There are 4 ways to turn a row about zero (a turn may also mirror it). The second row of each pair is the first, turned, with some noise.
(in the rows, 128 means zero)
Known pairs, each followed by its turn:
[117 158 151 106]
[112  87 133 130] : Vos

[115 189 111 141]
[116 176 103  92] : Mogo

[125  48 124 138]
[148 166 118 195] : Bok

[100 152  57 132]
[192  84 156 113] : Bok

[151  48 175  71]
[ 51 114 112  47] : Tarol

[ 50 177 117 120]
[156 201 163 150] : Tarol

[117 165  84 151]
[162 141 119 179] : Tarol

[125 130  68 121]
[ 86 165 150 132] : Vos

[128 166 106 157]
[128 152  82 102] : Mogo

[124 110 151  72]
[ 88 111 148 168] : Bok

[ 82 174  54 109]
[174 187 140  66] : Mogo

[105 174 120  96]
[ 78  94 150 128] : Vos

[129 130 146 166]
[141 129  87 137] : Vos

[208 130 146  48]
[119 181 162 228] : Mogo

[122 114 148 158]
[150 131  94 121] : Vos

[141 175 170  86]
[ 63 103 144 102] : Bok

[129 149 118  86]
[ 95 151 140 153] : Tarol

[104  48 139  70]
[143  86 214 148] : Mogo

[114 109 128 153]
[152 138 100 140] : Bok

[ 94 146 180 127]
[140 140 184 102] : Tarol

New pairs, each followed by its turn:
[121 102  87 144]
[177 112 122 115] : Mogo

[ 53 112 133  82]
[128 119 205  80] : Mogo

[138 107 147 138]
[118 151 114 140] : Bok

[ 95 130 109 122]
[148  99 121 138] : Bok

[132 115 109 131]
[132 154 133 129] : Vos

[202 102 125 137]
[149 126 102 191] : Mogo

[130  98 166 148]
[113 161  96 147] : Bok

[129 119 173 128]
[128 109 156  92] : Tarol

[146 203 101 148]
[145 116 143  48] : Bok

[155 106 128 127]
[153 144 140 136] : Vos

[ 80 122 107 144]
[168 105 106 141] : Bok

[123 157 132  48]
[ 83  73 176 133] : Bok

[126 154 124 120]
[124 108 137 109] : Bok

[155 122 128 132]
[118 106 120 137] : Tarol

[117 118 120 138]
[141 136 114 125] : Tarol

[144  76 143 117]
[110 161 135 174] : Bok

[125 144 148 110]
[126  96 134 133] : Vos

[154 124 149 111]
[112 132 136 161] : Mogo

[128 147 118 119]
[132 150 125 121] : Mogo

[ 93 111 113 133]
[146 156 113 113] : Tarol

[101  52 158 148]
[181 144 104  65] : Vos

[119 172 143 172]
[ 97 139  81  97] : Mogo

[ 82  48 125 148]
[155 153  79  56] : Tarol

[120 131 111 145]
[153 128 124 119] : Bok

[144 141 129  97]
[122 115 158 145] : Vos

[ 64 150  79 136]
[168 193 116 156] : Tarol

[120  74 133  97]
[119 131 139 186] : Bok

[110 147 125 122]
[128 100 124 121] : Bok

[145 204 143 121]
[ 94  83 117 181] : Vos

[131 163  51  93]
[168  88 196 110] : Bok

[141 111 142 129]
[121 112 124 111] : Tarol

[120 145 133 132]
[116 115 114 133] : Vos

[ 72 153  86 126]
[ 61 140 125  94] : Vos

[116 208 102 116]
[129 154 166 202] : Tarol

[135 155 124 140]
[121 147 104 128] : Mogo

[176 129 143 135]
[159 126 129 169] : Vos

[147 133 102 131]
[121 150 140 148] : Vos

[178 141 154 131]
[152 111 134 173] : Vos

[144 130 139 135]
[119 147 132 119] : Bok

[158 131 119 177]
[138 115  74 133] : Mogo

[158 103 135 160]
[131 177 123 126] : Bok

[121 180 170 125]
[ 88 102 109  88] : Bok

[158 142  61 119]
[119 122  87 183] : Tarol

[110  93 110 148]
[163 135 115 155] : Bok

[117 129 155 130]
[133 127 154 112] : Tarol

[137 158 134 118]
[109 120 136 103] : Bok

